The first 4 rows are patterns. Each new row is the sum of 2 different patterns, raised or lowered, with some noise. Before adding, each is slid sideways (what falls off one end comes back at the other) and multiplied by a number that may be negative. Names go in the order of the patterns.
In the rows, zero is written as 100.
Some rows, each with the names of its patterns after it:
108; 101; 112; 119; 107; 111; 101; 83; 85; 119; 113; 109; 118; 109; 115; 88; 108; 99; 92; 122; 109; 79; 99; 100; 113; 118; 107; 97; 82; 86; 117; 98; 86; 100
(1)
116; 122; 106; 100; 94; 120; 120; 109; 79; 119; 121; 82; 98; 87; 100; 89; 112; 86; 100; 80; 117; 122; 87; 113; 98; 88; 79; 116; 85; 122; 103; 91; 107; 82
(0)
79; 122; 119; 118; 84; 77; 110; 119; 116; 119; 86; 92; 77; 83; 103; 101; 102; 87; 109; 107; 79; 116; 96; 102; 122; 119; 108; 117; 108; 104; 99; 119; 82; 116
(3)
122; 118; 91; 119; 86; 77; 96; 104; 83; 87; 91; 105; 102; 82; 97; 87; 103; 118; 88; 82; 94; 116; 93; 106; 98; 102; 106; 116; 84; 84; 119; 78; 123; 80
(2)

New rows. What belongs after each?
92; 55; 67; 68; 98; 80; 71; 58; 87; 89; 75; 95; 90; 81; 63; 90; 62; 107; 77; 64; 97; 56; 97; 95; 73; 67; 71; 84; 91; 86; 60; 83; 105; 52
(0) (3)
83; 127; 118; 105; 134; 98; 94; 99; 93; 76; 109; 102; 112; 121; 93; 118; 81; 112; 113; 84; 111; 108; 96; 93; 107; 113; 118; 113; 113; 73; 77; 131; 82; 106
(1) (2)
67; 78; 59; 77; 80; 91; 78; 83; 102; 74; 104; 50; 101; 50; 49; 85; 53; 97; 118; 98; 58; 89; 90; 76; 68; 66; 107; 78; 95; 87; 44; 88; 117; 91
(1) (2)
84; 109; 102; 100; 101; 75; 108; 127; 104; 102; 92; 119; 124; 115; 74; 110; 130; 70; 109; 75; 108; 100; 106; 94; 92; 70; 113; 119; 80; 103; 91; 89; 78; 107
(0) (2)
66; 108; 110; 90; 90; 100; 97; 66; 116; 87; 111; 114; 106; 107; 101; 112; 110; 97; 115; 75; 121; 91; 118; 100; 122; 92; 63; 102; 104; 109; 106; 86; 82; 75
(0) (3)
108; 97; 100; 108; 104; 81; 91; 140; 80; 96; 110; 85; 94; 99; 93; 87; 108; 105; 98; 111; 75; 136; 72; 91; 95; 131; 115; 103; 73; 87; 90; 112; 126; 118
(0) (3)
126; 114; 126; 107; 105; 140; 138; 123; 104; 131; 130; 93; 123; 86; 118; 89; 132; 111; 120; 85; 109; 136; 110; 132; 120; 93; 83; 108; 88; 132; 113; 102; 108; 103
(0) (3)
85; 86; 64; 98; 65; 82; 67; 86; 96; 71; 106; 102; 95; 67; 77; 92; 90; 103; 71; 77; 90; 67; 88; 85; 80; 69; 72; 53; 88; 61; 79; 96; 75; 91
(1) (0)
102; 87; 79; 100; 130; 94; 80; 139; 101; 133; 100; 109; 86; 132; 120; 124; 83; 80; 110; 105; 115; 134; 141; 94; 124; 89; 116; 114; 99; 139; 85; 94; 101; 99
(0) (3)
73; 81; 81; 82; 78; 89; 96; 81; 90; 92; 67; 93; 80; 82; 100; 109; 103; 92; 84; 86; 80; 97; 68; 106; 69; 104; 106; 89; 70; 81; 95; 102; 90; 94
(1) (3)
109; 102; 121; 100; 100; 114; 102; 109; 91; 84; 98; 121; 103; 87; 128; 120; 110; 108; 134; 101; 121; 104; 117; 92; 92; 133; 112; 104; 124; 136; 96; 118; 92; 98
(1) (0)
104; 93; 91; 88; 88; 89; 84; 101; 96; 83; 106; 63; 94; 116; 99; 78; 67; 81; 96; 104; 115; 93; 74; 77; 92; 94; 84; 86; 77; 82; 91; 71; 100; 102
(1) (3)
97; 89; 121; 104; 108; 91; 95; 90; 96; 89; 97; 92; 111; 97; 104; 102; 104; 101; 78; 82; 120; 106; 102; 104; 93; 90; 121; 113; 119; 111; 99; 110; 102; 119
(3) (2)
105; 111; 111; 117; 101; 104; 125; 116; 110; 124; 84; 139; 111; 106; 86; 130; 125; 108; 99; 97; 84; 134; 134; 111; 143; 88; 133; 88; 102; 113; 87; 139; 122; 121
(3) (2)
97; 78; 58; 97; 56; 90; 52; 102; 82; 84; 92; 59; 62; 68; 88; 78; 71; 70; 81; 88; 74; 75; 58; 90; 100; 59; 64; 67; 90; 66; 87; 68; 78; 71
(0) (2)
118; 110; 122; 146; 125; 141; 86; 146; 124; 90; 120; 97; 123; 118; 134; 102; 127; 107; 138; 139; 108; 142; 119; 115; 97; 120; 111; 148; 122; 98; 132; 98; 133; 137
(0) (2)
129; 129; 121; 97; 123; 114; 139; 134; 122; 108; 126; 113; 142; 114; 124; 139; 113; 124; 129; 145; 110; 127; 122; 113; 129; 117; 123; 103; 103; 107; 117; 122; 112; 100
(0) (3)
